The rows are grouped in 3 ways, from coarse to fine. Each group lies inside one group of the grouping before and may be the whole of it. The rows also spread widely along 9 directions, which tell nothing about the answers.
Known rows, each followed by its group in each grouping:
 .03 -.04  .01 -.08 -.04 -.01  .03  .06  .06  .03  .11 -.06  .01 -.07 -.01  .04  .13  .02 -.01 -.13 -.03 -.06 -.06  .13  .00 -.07 -.02 -.07 -.01  .06 -.16  .11  .21  .00  .02 -> K_54 K_876 K_843
 .04 -.10  .03 -.02 -.06 -.04 -.08  .07  .06 -.10 -.02  .01  .08  .01  .00 -.07  .12 -.12 -.14 -.01 -.09  .08 -.09  .08  .17  .07 -.02 -.01  .03 -.04 -.27  .11  .19  .04  .10 -> K_493 K_231 K_718
-.03 -.09  .00  .10 -.02  .00 -.09  .10 -.08 -.08  .00 -.16 -.05 -.01  .04 -.06 -.12  .06 -.03 -.01 -.06  .07 -.04 -.18 -.03  .00 -.07 -.11  .05  .04 -.06 -.03 -.03 -.02 -.05 -> K_493 K_470 K_537
 .10 -.03 -.01 -.05  .13 -.20 -.16  .03 -.05 -.22  .01 -.22 -.02  .13  .12 -.04 -.07  .04  .07  .03 -.19 -.06 -.14 -.09 -.23  .09 -.05  .05 -.21  .02 -.23 -.04  .03  .04  .06 -> K_493 K_470 K_219
-.04 -.06 -.02 -.02 -.02  .07  .00  .10  .06  .03  .01 -.02  .00 -.05  .01  .04  .00 -.07 -.01 -.01 -.03  .04  .03 -.04 -.05  .04  .00 -.07  .05 -.02 -.14  .05  .09  .00  .01 -> K_54 K_421 K_887
 .10  .03  .08 -.14 -.17 -.13  .18  .12  .22  .12 -.07  .00  .15 -.12 -.04 -.01  .07 -.13  .02 -.03  .08 -.03 -.03  .12 -.06 -.03  .09 -.04  .01 -.01 -.24  .12  .15  .17  .14 -> K_619 K_656 K_119
-.02  .04 -.08  .21 -.01 -.02 -.32  .00 -.10 -.14  .04  .04  .06 -.07  .05 -.06  .00  .02 -.16 -.05 -.21  .03 -.19  .12  .14  .14  .03 -.03 -.11 -.08 -.14  .01  .22  .08  .01 -> K_54 K_694 K_791
 .12 -.08  .14 -.05 -.11 -.25 -.12 -.08  .02 -.13 -.13 -.13  .11  .15  .01 -.09 -.15  .00 -.07  .03 -.04 -.06 -.11 -.05 -.26  .00  .20  .23 -.09 -.06 -.12 -.10  .00  .20 -.07 -> K_54 K_876 K_624
-.11 -.06 -.11  .07  .10  .13 -.24  .05 -.10 -.13 -.01  .03 -.01  .00  .14 -.19 -.08 -.09 -.04 -.01 -.08  .02 -.04  .06  .10  .11 -.06 -.03  .07 -.07 -.06 -.01 -.13 -.04  .02 -> K_54 K_124 K_824
-.03 -.05 -.05  .06  .06 -.07 -.05  .04  .10 -.05 -.13  .05  .04  .13  .12 -.08 -.06 -.16 -.05  .03 -.05  .03 -.03  .08  .10  .05 -.01  .05  .03 -.03 -.12  .00  .03  .06  .11 -> K_493 K_231 K_533
-.08  .05 -.18  .15  .11 -.02 -.01  .09  .13  .06 -.15  .01  .04  .10  .15  .03 -.18 -.14  .03  .05 -.04 -.01  .05 -.03  .07  .02  .02 -.02 -.02 -.03 -.08 -.02  .05  .01  .01 -> K_619 K_544 K_773
-.07 -.01 -.02 -.08  .03 -.01  .08  .16  .04  .02 -.09 -.16 -.02  .00  .11 -.11 -.17 -.02  .13  .02  .06 -.04  .05 -.08 -.17  .01 -.03 -.11  .05  .03 -.08 -.03 -.29  .01  .05 -> K_619 K_656 K_996
 .03  .03 -.04  .05  .02 -.08 -.21  .06 -.12 -.09  .02 -.11  .06 -.09  .11 -.09 -.05  .05 -.03  .04 -.19 -.07 -.15  .00 -.10  .11  .03 -.06 -.12 -.04 -.17 -.02 -.04  .03  .04 -> K_619 K_544 K_52
 .07 -.07  .00 -.09  .02 -.09 -.10  .01 -.03 -.12  .06 -.12  .03  .04  .02 -.05  .07 -.01 -.01 -.03 -.10 -.02 -.13  .04  .04  .00 -.03  .02 -.07  .03 -.27  .06  .09  .00  .07 -> K_619 K_861 K_872
 .01 -.05  .06 -.05 -.07  .03  .04  .09  .09  .02  .00 -.09  .04 -.03 -.06  .02 -.08 -.02  .00 -.02  .02  .06  .07 -.12 -.07 -.03  .01 -.05  .08  .01 -.14  .03  .12  .03 -.04 -> K_54 K_124 K_919
-.12 -.10 -.17 -.10  .20  .13 -.07  .21  .02 -.17  .07 -.25 -.18  .12  .06 -.01 -.07 -.06  .15  .11 -.08  .08  .13 -.24  .11  .11 -.25 -.17  .02  .05 -.35  .08 -.04 -.18  .09 -> K_619 K_656 K_960
 .03  .01  .00  .05 -.09 -.06  .02  .05  .08  .07 -.07 -.04  .10 -.05  .00 -.01 -.05 -.03 -.05  .00  .02  .01 -.03 -.01  .00 -.05  .09 -.02  .03 -.01 -.10  .02  .09  .05 -.02 -> K_619 K_544 K_57
 .12 -.03  .06 -.09 -.08 -.13 -.02  .00  .06 -.06  .05 -.02  .09 -.05  .00  .01  .14 -.07 -.09 -.09 -.08 -.04 -.13  .20  .03 -.01  .04  .03 -.06 -.01 -.20  .09  .27  .08  .08 -> K_54 K_421 K_344
 .08 -.15  .08  .01 -.02 -.20 -.01 -.07  .05 -.12 -.11 -.28 -.03  .26  .00  .00 -.26  .09 -.03  .04 -.01  .08 -.01 -.30 -.14 -.11  .02  .10  .00  .09 -.06 -.13  .03  .02 -.09 -> K_493 K_231 K_622
-.01 -.01 -.05  .02  .01 -.02  .02  .09  .09 -.02 -.02 -.05  .00 -.01  .06 -.02 -.03 -.04  .00 -.02 -.01  .03  .02 -.01  .11 -.04 -.06 -.10  .04  .06 -.16  .08  .08 -.01  .06 -> K_619 K_758 K_309
 .14 -.08  .05  .10 -.11 -.20  .00 -.02  .13 -.11 -.14 -.15  .02  .22 -.03 -.03 -.16 -.02 -.12 -.03  .07  .13 -.01 -.15  .15 -.10  .01  .07  .07  .07 -.12 -.01  .21  .07  .00 -> K_493 K_470 K_219
 .01 -.11 -.04  .04  .06 -.10  .09  .03  .12 -.08 -.17 -.09 -.06  .23  .14 -.13 -.17 -.12 -.01 -.06  .16  .06  .06  .03  .19 -.12 -.09  .02  .18  .09  .01 -.03 -.11 -.01  .08 -> K_493 K_470 K_219
 .15  .15  .16 -.02 -.23 -.26 -.07  .09  .09 -.02 -.06  .04  .21 -.21  .01 -.04  .06 -.02 -.09 -.08 -.13 -.12 -.21  .21 -.17  .13  .19 -.06 -.13 -.05 -.24  .06  .17  .28  .11 -> K_54 K_876 K_624
-.05 -.03 -.11  .04  .07  .03 -.06  .03 -.06  .07  .15 -.18 -.04 -.03  .01  .08  .00  .14  .10 -.04 -.12 -.07 -.07 -.11 -.21 -.11 -.03 -.04 -.14  .07 -.06  .01  .13 -.07 -.09 -> K_619 K_656 K_119
-.15  .12 -.21  .18  .20  .06  .03  .07  .00  .20 -.03  .00 -.01 -.02  .19  .07 -.17  .02  .13 -.01 -.06 -.14  .01  .00 -.21 -.08  .03 -.07 -.07  .03  .14 -.08 -.09 -.06 -.07 -> K_619 K_544 K_57
-.01  .06  .00  .07 -.03 -.05 -.27  .22 -.02 -.25 -.10 -.03  .02 -.07  .11 -.21 -.08 -.11 -.09  .12 -.26  .09 -.09 -.04  .12  .39 -.07 -.22 -.01 -.10 -.38  .03 -.07  .11  .23 -> K_493 K_231 K_533
-.01  .03 -.02  .05 -.05 -.02 -.02  .08  .05  .07 -.05  .00  .09 -.05  .01 -.01 -.03 -.06 -.02  .00 -.04  .00 -.04 -.02 -.01  .00  .06 -.06 -.01 -.01 -.16  .03  .05  .07  .01 -> K_619 K_861 K_872
 .00 -.06 -.04 -.14 -.02  .11 -.02  .17  .04  .05  .15  .00  .07 -.20 -.07  .07  .27 -.11 -.02  .02 -.10  .05 -.03  .04  .11  .06 -.06 -.13  .00 -.05 -.39  .24  .27 -.07  .09 -> K_619 K_544 K_52
 .09  .04 -.06 -.02  .11 -.24 -.01 -.05  .14 -.08 -.07 -.09  .03  .22  .14  .09 -.12 -.07  .04 -.03 -.09 -.12 -.06  .09 -.13 -.02  .05  .15 -.18  .02 -.12 -.06  .20  .08  .05 -> K_54 K_421 K_344
 .03 -.05  .04 -.03 -.13  .05  .05  .10  .17  .01  .01  .03  .07 -.07 -.09 -.01  .09 -.13 -.11 -.08  .07  .13  .07  .07  .30 -.03 -.03 -.10  .17  .00 -.24  .17  .30  .01  .07 -> K_54 K_124 K_919
 .05 -.06 -.01 -.08  .07 -.06 -.01  .07  .04 -.04  .03 -.10  .01  .03  .02  .04  .05 -.05  .05 -.01 -.09  .00 -.05 -.07 -.15  .00 -.05  .02 -.08  .01 -.21  .06  .14  .03  .03 -> K_493 K_470 K_219
 .03 -.07 -.02  .09 -.11 -.02 -.06  .07  .02 -.02  .00 -.09  .05 -.03 -.02 -.03 -.02  .02 -.12 -.03 -.02  .09 -.05 -.05  .21 -.05  .00 -.10  .06  .02 -.15  .06  .14 -.03 -.01 -> K_619 K_544 K_773
 .03 -.03 -.06 -.05  .06 -.13  .04  .01  .10 -.03 -.07 -.10  .03  .13  .09 -.02 -.07 -.07  .07 -.02  .03 -.06 -.02  .05 -.06 -.07  .02  .09 -.06  .03 -.11 -.02  .00  .04  .05 -> K_619 K_656 K_960

New rows, each followed by its group in each grouping:
 .00  .02  .01  .20 -.13 -.01 -.12  .23  .04 -.14 -.04 -.13 -.04 -.08 -.02 -.03 -.12  .00 -.13  .03 -.10  .20  .01 -.23  .29  .16 -.13 -.30  .11  .05 -.28  .09  .19  .01  .07 -> K_493 K_470 K_537
-.03 -.04  .00  .06 -.01 -.02  .02  .05  .01  .06 -.01 -.04  .02 -.06  .04  .01 -.02  .03 -.02 -.06 -.06  .01 -.08  .01 -.06 -.08 -.01 -.09  .03  .06  .00  .01  .04  .00  .00 -> K_493 K_231 K_622
-.08 -.18  .10 -.18 -.07  .19  .08  .02 -.09  .21  .21  .05  .09 -.29 -.12  .01  .27  .01  .00 -.14  .05 -.02 -.08  .14 -.23 -.18  .05 -.01  .09 -.05  .03  .11  .04  .01 -.12 -> K_54 K_694 K_791
 .01 -.24  .18 -.14 -.22  .12 -.12  .08 -.10 -.11  .01 -.09  .04 -.12 -.13 -.18  .04 -.08 -.15  .07 -.01  .16  .01 -.16  .01  .08  .03 -.06  .21 -.10 -.21  .04 -.07  .04 -.04 -> K_54 K_421 K_344
 .05 -.16  .01 -.15  .08 -.09 -.14  .02 -.06 -.26  .09 -.36 -.14  .20  .06 -.05 -.12  .14  .06  .01 -.09 -.02 -.02 -.19 -.14  .01 -.10  .00 -.05  .08 -.23 -.05 -.05 -.07 -.02 -> K_54 K_876 K_843
-.06 -.13  .00 -.03 -.07  .05  .04  .10  .05 -.01 -.10 -.08  .00  .04  .03 -.17 -.07 -.11 -.02  .01  .13  .09  .05 -.02  .16 -.05 -.02 -.05  .18  .00 -.10  .03 -.16 -.02  .04 -> K_619 K_656 K_996
-.07 -.08 -.05 -.23  .10  .12  .02  .09 -.02  .07  .04  .10  .11 -.15  .08 -.09  .22 -.23  .08  .03 -.02 -.09 -.06  .23 -.14  .03  .03  .06 -.01 -.13 -.18  .12 -.10 -.01  .08 -> K_619 K_544 K_57
-.01  .06  .03  .14 -.18  .00  .13  .15  .10  .17 -.05 -.09  .05 -.16 -.05  .03 -.14  .08 -.04 -.05  .09  .07  .07 -.14  .06 -.11  .04 -.25  .17  .10 -.01  .03  .06  .00 -.05 -> K_619 K_544 K_57
 .00 -.10  .00 -.11  .07 -.06  .07  .06  .04 -.01 -.03 -.02  .03  .01  .11 -.07  .06 -.13  .03 -.04  .02 -.04 -.06  .14 -.05 -.04 -.03  .05  .01  .00 -.10  .05 -.02  .02  .08 -> K_493 K_470 K_537
 .12 -.06 -.03  .06 -.11 -.19  .04 -.05  .18 -.06 -.08 -.12  .03  .19  .00 -.04 -.06 -.04 -.10 -.08  .12  .06 -.03  .08  .33 -.16  .01  .06  .06  .10 -.13  .04  .25  .04  .07 -> K_619 K_656 K_119
-.06 -.11  .00 -.12 -.03  .21  .07  .12  .05  .07  .15  .09  .03 -.21 -.06 -.02  .25 -.12 -.04 -.12  .04  .06  .03  .18  .20 -.07 -.09 -.14  .17 -.01 -.17  .21  .19 -.07  .06 -> K_54 K_124 K_919
 .10  .09  .01 -.02  .12 -.28 -.03  .08 -.04 -.17  .00 -.20 -.01  .00  .26 -.08 -.12  .10  .10 -.08 -.14 -.18 -.19  .11 -.25  .05 -.06 -.07 -.18  .09 -.08 -.08 -.11  .10  .14 -> K_493 K_470 K_537
 .09 -.05  .06 -.14 -.10 -.09  .06  .12  .13 -.04 -.06 -.05  .09 -.05  .00 -.06  .05 -.13 -.05  .03  .05  .05  .01  .07  .16  .04  .01 -.07  .10 -.02 -.32  .12  .08  .05  .16 -> K_619 K_544 K_52
 .06  .03 -.08 -.01  .08 -.18  .03  .08  .14 -.09 -.11 -.19 -.01  .18  .14  .00 -.20 -.04  .04  .06  .00 -.01  .04 -.05  .07  .02 -.04 -.03 -.01  .05 -.21 -.02  .02 -.01  .12 -> K_619 K_544 K_52
-.02 -.02 -.07  .00  .00  .01  .06  .08  .09  .09  .07 -.09  .01 -.05 -.01  .06  .05  .01  .07 -.05  .00 -.02 -.02  .01 -.02 -.10 -.04 -.07 -.03  .06 -.13  .09  .17 -.02  .02 -> K_619 K_656 K_119
-.06 -.11 -.02 -.10  .06  .03 -.05 -.01  .04  .04  .01  .05  .06  .03  .01  .02  .11 -.14  .01  .00 -.05 -.07 -.04  .10 -.15 -.03  .08  .17 -.05 -.08 -.13  .06  .11  .04 -.05 -> K_54 K_876 K_624
-.01  .08 -.07  .04 -.06 -.02 -.05  .13  .09  .07 -.02  .06  .11 -.14  .03 -.01  .08 -.13 -.01  .00 -.11 -.03 -.09  .11  .02  .09  .05 -.07 -.09 -.06 -.24  .11  .20  .11  .11 -> K_619 K_656 K_119
 .09 -.05  .00 -.13 -.04 -.08  .02  .09  .20 -.08 -.05  .03  .10  .01 -.01  .00  .13 -.22 -.06  .04 -.03  .08 -.01  .09  .20  .06 -.01  .02 -.02 -.05 -.42  .19  .32  .07  .15 -> K_619 K_758 K_309
-.02  .01  .02  .14 -.05 -.03  .01  .05 -.04  .11  .05 -.08  .03 -.14  .02  .05 -.03  .16 -.03 -.12 -.09 -.03 -.11 -.05 -.15 -.14  .00 -.16  .00  .10  .09 -.02  .06  .00 -.07 -> K_493 K_231 K_622
-.01 -.08  .05 -.04 -.14  .07  .05  .11 -.03  .12  .04 -.01  .10 -.24 -.04 -.07  .11  .00 -.06 -.07  .04  .03 -.06  .06  .02 -.09  .04 -.14  .12 -.01 -.08  .11 -.03  .00 -.01 -> K_619 K_544 K_773
-.02 -.03 -.06  .07 -.03  .00 -.14  .13  .01 -.12 -.09 -.08  .04  .01  .05 -.10 -.12 -.09 -.08  .09 -.09  .10  .00 -.12  .15  .15 -.01 -.11  .04 -.07 -.27  .03 -.01  .01  .05 -> K_619 K_544 K_773
 .01 -.19 -.10 -.16  .13  .04 -.07 -.01 -.04 -.07  .14 -.07  .00  .05  .04 -.03  .22 -.09 -.02 -.02 -.04 -.01 -.07  .16  .16 -.08 -.08  .10 -.01 -.02 -.23  .14  .13 -.14  .06 -> K_619 K_544 K_52
-.05 -.11  .00 -.11  .08  .07 -.03  .09 -.08  .02  .13 -.05  .00 -.11  .05 -.05  .13  .02  .06 -.04 -.11 -.04 -.08  .04 -.20 -.02 -.07 -.07  .00  .00 -.08  .06 -.08 -.04  .03 -> K_493 K_231 K_533
 .24  .05  .11  .00 -.25 -.28  .05 -.02  .32 -.07 -.13  .05  .21  .07 -.09  .03  .04 -.16 -.21 -.10  .05  .08 -.05  .19  .34 -.03  .12  .10  .01 -.01 -.32  .13  .58  .20  .12 -> K_54 K_124 K_919
 .03  .01  .03 -.03 -.08 -.06 -.01  .10  .08 -.01  .01 -.08  .02 -.03  .02  .01 -.01  .00 -.01 -.06 -.06 -.03 -.02  .02 -.04  .04  .01 -.10  .00  .03 -.20  .05  .13  .06  .03 -> K_54 K_876 K_843
 .11 -.01  .05 -.10  .02 -.19 -.01  .07  .07 -.11 -.10 -.06  .07  .04  .12 -.10 -.03 -.13  .02 -.01 -.04 -.04 -.09  .08 -.12  .06  .01  .04 -.06 -.02 -.20  .01 -.02  .13  .14 -> K_493 K_470 K_219
-.19 -.14 -.11  .02  .02  .28 -.07  .05 -.09  .20  .09  .14  .06 -.15 -.04 -.02  .22 -.13 -.01 -.02 -.03  .00 -.07  .10  .00 -.09  .04  .05  .01 -.10 -.02  .12  .06 -.09 -.10 -> K_619 K_656 K_996
-.01 -.09 -.01 -.08  .03  .05 -.13  .03 -.02 -.12  .02 -.02  .05  .00  .03 -.11  .03 -.10 -.03 -.01 -.08  .01 -.03  .06  .03  .06 -.02  .03  .01 -.07 -.19  .04  .06  .01  .04 -> K_54 K_124 K_919
 .04 -.12  .10 -.04 -.22  .03  .03  .05  .07  .06  .07  .03  .07 -.11 -.11 -.02  .18 -.03 -.15 -.14  .07  .06 -.04  .13  .20 -.11  .03 -.07  .15  .03 -.14  .15  .24  .03 -.02 -> K_54 K_876 K_843
